The same things were measured in two ways. Each way mixes the same 10 hidden numbers, adds some noise and spreads widely along 5 directions of its own, which tell nothing about the thing.
In the rows, 128 means zero.
Some things both ways: the first way, then the second way.
[115 162 159  93 133 154 131 161 130 156 143  87 190  79 106 159 117 176
 119 131 142 126  83 120 146 110 111]
[173 152 135  91  82 126 100 143 152 134 118  96 142 116 173 152 135 109
 127 120 151 140 150  95 114]

[146 128 142 105 135 120 129 138  94 120 140  95 157  80 150 118 112 120
 127 109 140 139 121 143 105 123 101]
[132 114  77  74 158 157 112 118 152 102 118 159 160 110  88  71 114 153
 150 144 155 106  98  90 131]

[ 69 153 141 135 123 158  97 145 120 125 142 112 104 134 140 133 161 151
 139 127  63 122 111  77 162  93 108]
[204 134  88  41 119 136  88  80 153 121 119  87 135 138 160 108 119 116
 192 146 130 132 116  68 134]

[126 116 101  92 161 141 144 137 111 115 105 110 177  76 147 140 124 135
 125 107 169 161 121 162  69 165 143]
[ 92 139 122 125 158 174 151 233 108  93 112 187 140 126  84 146 116 168
 102 165 113 120  76 148  85]

[100 162 137  99 145 162 127 161 133 143 142 118 174  99 118 166 132 173
 132 129 138 123  93 126 136 126 114]
[148 146 109  83 103 155 119 191 126 127 142 142 112 118 146 161 127 113
 112 184 112 153 122 146 108]

[215  87 137 139 126 113 111 125 152 140 123 146  96 137 118 120  96 120
 117 154 171 104 156 120 143 140 115]
[151 117 147 104  97 140 107 123 147 127 152 117 140 155 141 117 142 140
 106 143 131 144 146 120 130]

[122 123 135 131 131 151 123 135 138  94 125 137 137 126 167 147 155 165
 133 151 103 156 153  87 116 151 109]
[147 156 143  86  64 100  75 134 179 142 157 105  69 115 189 177 153  68
 123 146 113 190 202 140 137]

[121 156 131 128 141 123 121 132 135 153 114 122 113 138 109 114 124  88
 119 109 111 106  88 160 140 120 174]
[123 181 188 136 131 126 128 147  81 143 141  93 132 181  90 140 107 176
 150  89 133  97 115 148 105]

[107 157 158 104 113 146 132 115 123 113 160  87 163  83 131 134 136 145
 138 124 106 128 120 123 141  81  71]
[123 134 139 111  96 115 117 146 158 132 101 150 167 139 167 152 128 109
 112 111 141 162 154  96 130]

[124 150 164 140 111 151 144 104 155 138 147 146 158 135 110 166 134 177
 152 167 127 139 105  91 129  82  94]
[122 117 114 118 102 138 119 161 119 110 104 140 152 135 154 145 133  96
 111 160 143 149 149  97 108]

[155  87 107 148 164 130 133 124 126 104 105 134 128 133 147 148 114 113
 116 138 161 149 117 108  97 158 145]
[ 61 125 110  92 139 139 127 137 102 102 115 181 148 152  94 116 134 130
 158 164 111 135 127 126 143]

[ 82 105 147 183  89 109  88 114 118 174 127 172  62 171 114 150 163 149
 164 162 105 101 113  88 137 104 151]
[ 75 141 141  99 162 151 119  91 105 137 142  87 154 198  94 100 116 108
 185 173 126 136  61  99 142]

[124 154 157 110 116 127 108 134 125 137 142 103 122 102 125 110 134 110
 121 114 105 106 120 152 154 106 113]
[156 132 121  86 127 138  98 100 155 128 135 115 144 128 117 111 111 145
 153 118 154 120 116  80 131]

[126 100 124 132 152 120 102 151 110 122 110 115 124 104 145 138 129 113
 121 118 148 127 117 134 112 173 156]
[153 144 152  91  88 129 113 145 129 140 138  90 126 134 156 131 133  91
 124 153 134 163 135 136 113]

[158 144 146 131 114 144 125 104 189 155 157 158 136 140  81 147 117 148
 164 157 146  98 122 116 168  99  94]
[133 113 161 134  79 122 108 130 140 132 125 141 162 162 146 151 127 107
 116 120 140 159 155 113 115]

[ 86 131 127 152 131 124 150 127 123 123 136 142 150 172 119 155 136 121
 143 140 101 134  92 109 144 123 127]
[111 169 157 117 110 125 132 157 108 145 117 115 162 146 123 141 120 132
 117 101 169 121 131 111 118]

[126 126 131 132 118 136 127 131 100 102 139 133 128 119 170 131 149 166
 147 128 106 151 149  93 100 121  99]
[127 155 119  82 147 143 109 155 147 120 151 135 119 125 117 125 124 144
 146 156 110 132 114 139 136]

[177 176 176 117 109 143 118  94 143 132 164 114 152  69 147 115 126 153
 165 130 129 146 120 113  99  84  83]
[ 81 107 135 120 134 144 110 139 109  89  98 173 167 147  79  93 130 139
 174 141 133 115 113 119  97]

[105 135 151 127 126 137 118 123 133 120 137 120 118 119 114 145 144 132
 118 131 127 103 119 138 145  97 114]
[ 89 132 108 105 145 131 123 108 119 129 139 155 160 173 113 145 108 133
 157 143 133 131 112  79 158]

[132 107 119 150 147 125 126 167 105  93 108 148 125 163 181 127 128 121
 127 137 102 158 137 102 106 179 142]
[135 127 162  96  86 124  76 104 138 116 120 105 143 114 112 118 140 142
 164 128 151 111 128  87 120]

[ 85 172 170 155 139 141 162 115 112  91 110 166 158 161 169 161 143 127
 124 152  93 178 109 148  72 111 132]
[110 135 155 152 120 138 123 160 104 130 174 146  76 164 114 160 121 116
  91 138 127 156 182 170 107]

[ 88  85  90 162 147 132 114 132 105 112  91 149  99 164 174 130 154 120
 152 135  87 172 126  79  92 175 166]
[161 141 131  77 110 149 111 151 131 112 103  82  98 124 146 109 145 108
 138 162 121 146 115 136  86]

[118 160 128  96 111 122  93 123 118 154 149 119  80  99 130  92 158 116
 128  90 102  83 146 162 142 105 116]
[177 129 112 106 146 167 126 180 134 113 140 118 140 141 138 121 106 138
 110 156 122 135  93 129  97]

[144 116 159 119 116 120 115 111 125 135 128 112 128  96 134 129 128 129
 122 144 138 133 140 136 115 119 111]
[117 117  83  72 165 149  96  68 177 118 148 144 111 143 102  88 124 127
 161 139 138 137 117  79 157]

[100 105  86 139 157 141 151 183  82 104  89 130 143 152 141 126 110 129
 135 107 131 156 107 127  90 147 175]
[169 171 186 113 123 124 109 145 112 131 150  83 151 132 124 130 109 195
 150 110 123 106 103 144 108]

[138 160 137 136 118 117 128 115 120 133 166 145 143 126 154 129 150 143
 160 120 103 130 114 106 119 133 105]
[104 158 114 100 121 141 112 173 122 122 132 145 141  87 113 110 126  91
 148 154 162 122 157 149 114]

Other things, the second way, with their names:
J430: [161 146 140 112 123 138 130 111 150 141 130  86 145 218 184 137 124 134
  93  86 129 157 136  94 128]
J672: [128  84 153 139  78 127  89 115 113 111 124 121 171 143 144 127 124  79
 146 155 149 159 153  92  99]
J353: [109 109 138 110 109 117  91 117 115 103 105 140 180  94 102  99 120 116
 178 154 160 121 121  90 113]
J646: [162 150 142 115 125 121  98 125 147 135 158  79 107 130 153 153 108 132
 128 120 147 139 146 112 126]
J486: [108 127 168 152 114 137 126 196 144 120 142 138 130 148 143 171 132 149
  62 158 116 162 121 134 112]
J703: [182 157 148 105 149 140  99 110 177 151 191  94  64 141 121 109 107 160
 121  96 134 140 139 147 124]
J157: [119 136 139 101  92 126 100 115 131 136 140 123 124 128 124 133 131 107
 131 137 160 142 152 102 132]
J68: [146 140 150 113 115 156 133 155 121 134 155 113 149 174 132 130 129 157
  87 137 129 126 122 135 129]
J460: [133 121 102 119 147 143 122 138 140 103  92 145 139 125 102 121 101 142
 130 117 166 119  94  64  92]
J883: [135 123 158 126  59  89 107  93 174 169  96 102 177 167 210 142 126  21
 124  85 169 212 187  78 125]
J385: [174 121 104  96  88 129 114 153 116 139 164 124 134 102 169 126 117  79
 109 182 147 168 178 140 123]
J229: [146 208 123  76 153 129 120 161 121 155 184  87  82  90 103 120 109 164
 130 126 158 104 141 164 144]
J803: [166 145 161 122  91 150 139 144  80 158 138  75 174 204 157 146 113 104
 125 133 135 144 116 129  99]
J97: [148 116 143 115 119 130  94  86 140 114 132 113 155 188 142 142 122 157
 144 112 125 125 135  72 133]
J283: [104 101 143 130  99 111  90 106 147 109 116 133 160 134 148 145 128 110
 139 141 144 157 148  70 133]
J472: [150 144 147 111 110 142 111 130 135 146 166 106 106 142 121 110 123 108
 123 124 150 145 151 152 115]
J465: [169 162 142 106 148 149 127 132 135 136 121 104 149 187 116 119 100 170
 146  80 136 104  89 110 102]
J308: [214 129 128  85  82 143 124 155 123 119 129  93 124 136 157 130 141 170
  77 145 127 132 149 126 102]
J31: [ 82 132  92 103 150 157 135 150 138 114 121 163 143 132  91 103 123 126
 117 145 157 125 123 106 132]
J250: [179 119 109  76 135 136  75  67 160 124 167 113 130 118 119 101 101 141
 183 140 146 124 120  81 143]
J747: [142 100 190 144  62 114  99  96 153 146 106 101 204 189 178 161 118  85
 137 108 154 177 122  48 114]
J504: [ 40 140 134 136 144 130 124 181 111  94 109 162 123 129  94 158 141 141
 109 146 142 130 133 118 120]
J619: [158 154 149 111 142 138 124 179 130  97  93 137 156 121 103 137 114 218
 136  97 128  95  76 115  84]
J287: [ 69 173 142 111 178 142 127 137 116 123 133 141 108 187  83 148 113 164
 167 117 100 127  87 128 131]
J440: [ 79 120 120 108 102 137 100 127 127 117 120 186 147 139 117 125 134  60
 165 141 134 155 170 124 125]
J164: [252 108 118 100  98 163 107 127 145 121 107  82 183 125 145 103  99 149
 123 119 177 108  90  59  71]
J94: [150 127 134  99 106 128  93  93 119 127 133  97 139 134 115 109 122 126
 157 127 160 116 140  90 124]
J879: [186 114 125 121  89 156 106 165 124 106 115 112 149 114 144 136 120 116
 110 134 164 119 141 101  74]
J96: [170 133 100  66 134 138 129 120 114 117 101  84 147 130 141  76 126 130
 160 153 136 126 104 101 109]
J471: [102 150 181 154 114 115 138 182 142 150 151 135 104 167 153 179 121 109
  80 139 108 200 141 168 115]
J322: [127 130 122 105 159 143 123 129 153 115 110 136 159 140 101 113 108 161
 137 124 149 119  69  76 118]
J87: [130 105  87  85 135 180 139 165 133 122 141 159 144 118 101  67 123  93
 106 195 149 143  99 147 110]
J480: [147 141 128 101 144 147 124 126 124 124 134 115 151 148 111 110 111 168
 140 123 138 110  95 100 121]
J172: [176 137 104  83 143 152 109 108 158 122 148 103 139 151 135 122 123 174
 118 121 148 109 114  74 146]
J263: [116 165 132  97 154 116 117 159 137  96 108 101 107 107 128 141 145 196
 114 148 128 120 104  99 130]
J206: [113 155 181 118 104 118 111 158 134 126 127 145 137 177 133 168 135 151
 142 102  92 147 130 143 115]
J413: [ 88  92 105 107 123 160 113 170 125  71 113 199 136 169 135 163 155 141
 118 201  72 159 118 118 119]
J556: [150 128 155 130  90 122 135 189 102 116 111 146 166 124 130 125 130 157
  95 123 133 137 146 152  85]
J384: [196 162 156 113 126 123  85 119 145 123 150  71 128  99 130 116 103 174
 149  83 165  90 139 103 110]
J828: [161 148 118  87 114 151 122 166 122 149 130 119 149 175 182 152 106  66
 154 150  96 178 127 146 106]
J350: [ 95 136 141 133 112 140 112 145 121 116 129 155 136 171 124 157 133 117
 120 121 137 131 163 122 112]
J367: [139 150 133 114 117 152 121 192 137 123 142 112 120 129 165 139 135  89
  85 157 132 156 156 165 102]
J948: [100 148 123  69 109 110  93  97 157 118 108 109 116 133 138 105 160 111
 155 127 132 141 163  99 149]
J865: [114 154 168 150 133 118 109 110 112 141 144  84 133 168 128 151 104 115
 136 102 157 136 139  96 121]
J130: [ 83 104 142 124 115 111  94  74 155 133 120 141 182 162 128 123 114  86
 168 123 160 162 127  59 148]
J788: [ 78 139 174  97 113 109  85 129 160 123 119 145 159 119 104 126 134 137
 183 141 121 141  95 117 137]
J370: [150 140 112 101 134 141 109 142 143 118 158 109  93 135 137 136 122 129
 114 150 127 145 142 127 124]
J572: [104 190 152  78 129 124 146 193  87 128 133 130  86 148 118 109 156 137
 141 154  72 148 157 240 113]
J219: [135 123 149 121 140 132 101 109 161 116 139 122 137 120  82  93 118 192
 112 105 169 104 105  83 123]
J608: [181 151 152 109 118 148 115 153 129 127 160  85 148 141 146 135 122 177
 103 141 135 112 115 121 122]
J953: [181 152 139  90 109 127 115 120 134 140 140  48  99 152 171 130 128 109
 117 149 129 160 142 120 119]
J188: [104  88 119 138 124 149 121 150 164 125 119 184 184 120 112 103 107  84
 117 131 168 158 117  96 108]
J799: [158 153 143 116  97 127 132 188 139 127 112  93 135 113 183 176 136 126
  74 152 150 162 124 106 104]
J725: [107 138 155 130 102 128  99 161 132 122 165 149 122 125 133 155 137 117
 115 144 131 152 172 149 126]
J527: [136 134  63  82 130 160 156 211  69 109 128 149 131 102 133 125 126 108
 105 223 131 139 140 161 105]
J290: [147 163 140 106 127 156 117 172 109 115 150  95 160 143 148 148 129 160
 115 147 130 106 125 132 126]
J723: [111 111  83  60 118 146 131 182 125  66  38 151 167 102 129 109 172 158
 121 181 128 117  87  84 105]
J266: [224 150  93  74 138 157  96 143 164 120 170 101  79 110 150 144 107 152
 126 141 133 123 136 117 117]
J88: [ 77 135 176 143 120 111 116 146 106 123 115 127 168 132  97 132 122 150
 134 129 153 124 102 101 121]
J134: [140 117 112 101 112 146 107 123 110 111 105 140 154 150 123 129 122 118
 152 124 145 113 139  88 103]
J943: [148  96 136 111 105 143 103 129 158 114 124 120 134 150 147 123 145 125
  96 161 123 164 121  97 115]
J760: [ 62 115 146 136 123 120 111 136 157 116 124 179 146 172 137 144 144 107
 108 118 127 168 168 105 134]
J170: [145  91 128 113 108 145 122 154 161 120 123 129 147 139 163 107 133  77
 102 187 122 197 119 122 109]
J793: [140 164 123 101 128 132 120 146 167 150 156 129 104 117 131 126 125 131
  84  93 166 138 170 134 141]
J423: [ 78 134 176 123  99 102  90 136 162 100 120 147 108 148 145 166 166 136
 123 117 104 159 161 119 129]
J180: [119 142  78 104 171 161 107 138 157  99 131 155 115 125 105 135 116 161
 119 116 159 102 124  77 127]
J147: [147 181  83  36 141 137 135 147 133 137 127 104 125 148 170 129 134 126
 135 148 108 138 123 130 149]
J797: [120 108 163 120  87 162 152 216 103 112 142 157 166 196 162 164 156 149
  61 209  57 176 106 177 109]
J175: [121 149 169 135 106 115 118 119 139 139 130 104 115 156 118 145 130 142
 102  96 160 140 142 105 119]
J278: [168 168 157 117 101 129 116 164 133 167 167  95 137 108 142 119 104  93
 121 126 162 143 151 164 107]

Some of these things the first way, each followed by its name:
[ 92 155 186 136  86 123 156 144  87 110 134 128 170 148 152 119 121 137
 147 146  71 168 124 137 111  79  92] : J219
[ 97 157 153 116 120 135 137 104 107 112 140 119 139 111 160 131 156 132
 119 130  91 150 134 134 107  91  93] : J760
[169 127 128 126 155 145 145  98 177 147 114 154 156 128 110 167 115 141
 118 163 175 141 109 123 111 146 135] : J350
[104 153 167 106  98 131 118 121 113 130 151  93 142  83 131 114 142 137
 143 121 101 125 131 143 132  87  93] : J322
[144 155 137 137 123 128 120 115 151 145 156 138 115 143 103 130 127 119
 137 127 124  90 103 124 165 102 119] : J527
[ 79 123 102 103 139 134 115 189  77 125 122 111 143 109 152 120 141 139
 144  91 103 134 122 130 117 162 138] : J788
[123 150 138 122  98 144 125 109 154 126 133 139 112 150 141 108 158 148
 140 150  61 144 161  94 148 101  95] : J423
[101 170 183 126 105 132 114 134  91 104 152 101 128 100 166 114 147 132
 131 115  77 133 126 130 121  75  90] : J480
[ 61 141 165 137 118 141 136 131  98 114 142 125 166 113 142 167 146 163
 150 143 114 150 103 121 107  92 105] : J130
[115 124 155 133 130 114 158 124  88  81 131 115 168 125 171 137 130 113
 116 135 105 169 130 136  95 127  95] : J793
[109 135 114 122 131 139 166  99 148 141 116 159 151 169 116 153 145 146
 124 155 106 155 125 118 124 122 122] : J180
[105 176 148 107 107 121 125 116 145 162 132 121 117 138 111 106 155 105
 113 119  74 106 122 164 163 106 135] : J504
[ 49 122 124 139 152 133 122 172  71 130 100  85 136 135 136 131 122 104
 122 107  92 154  60 118 117 114 167] : J96
[134 129 173 135 140 134 140 149 124 111 124 124 185 115 144 173 111 151
 121 160 148 155 101 122 107 138 118] : J157
[160  88 118 113 102 131 136 133 163 157  92 100 124 125  77  99 108 138
 121 146 140 118 147 126 159 118 152] : J263
[115 111 147 137 111 141 157 131 106  88 116 154 152 133 158 150 140 178
 140 159 129 167 161 119  79 114 104] : J486
[109  91 101 147 140 135 157  86 145  97 103 149 146 145 136 141 140 108
 159 145 126 165 139 124  98 151 136] : J460
[ 79 109 113 140 108 123 126 103 132 117 115 150  90 150 118 115 157  99
 154 122 104 109 160 162 132 126 138] : J471
[125 104 111 121 128 139 120  93 163 147 105 123 119 105  99 136 141 130
 138 140 151 126 131 131 120 132 154] : J287
[ 98 120 103 125 165 147 130 148 121 123  84 134  99 161 126 138 128 106
  83 124 120 127 116 145 125 134 168] : J97
[118 118 100 113 132 109 127 102 120 134 147 143 133 114 122 123 137  93
 164  97 145 108 133 174 123 152 115] : J188
[126  80  90 148 143 117 151 142 122 121  88 149 133 163 117 132 115 105
 137 129 150 138 125 142 108 168 175] : J88
[113 156 146 117 121 120 113 123  92 125 143 118 118 103 173 120 164 136
 119 111  92 137 130 131  98 120 112] : J367
[152 160 148 118  97 156 131 107 181 143 149 148 125 133 101 127 139 171
 151 153 114 111 149 108 156  84  92] : J266
[132  92 121 136 106 131 127 116 155 119 121 129 116 136 108 126 140 140
 146 148 127 117 159 110 150 130 125] : J799
[194  96 123 108 132 119 114 130 151 145 117 113  94 115 104 112 109 111
  85 133 164  92 152 147 156 134 129] : J172
[155  94 121 131 162 111 118 151 100 113 105 131 103 134 154 131 113  91
  78 120 153 123 136 154 110 167 146] : J68
[ 96 103  89 162 161 123 142 162  83  85 106 154 128 174 172 126 130 101
 149 111 104 156 116 121  89 173 164] : J353
[ 60 136 106 125 143 137 131 155 109 132 107 139 114 169 125 129 149 110
 112 115  84 122 114 152 136 130 156] : J283
[138 138 137 139 135 139 155 133 112  89 125 157 155 139 172 149 138 160
 135 141 127 163 136 113  79 135 111] : J725
[152 170 166 124 133 141 115 104 150 115 149 116 131  95 145 131 135 122
 121 131 116 124 117 126 127 106 103] : J134
[106 141 122 131 118 135 116 146 133 144 133 155  96 167 112 114 137 123
 143 124  97  95 131 134 163 114 128] : J250
[179  95  85 142 156 130 155 121 158 113 120 149 139 164 104 117  81  87
 154 127 160 130 119 123 133 144 136] : J556
[ 65 174 104  91 130 157 146 153 115 137 128 103 152 129 117  90 135 114
 147  85  62 134 104 152 147  95 131] : J619
[167 108 148 153 141 118 121 132 128  88 112 130 117 128 163 127 117 103
 118 137 134 140 137 124 104 152 138] : J94
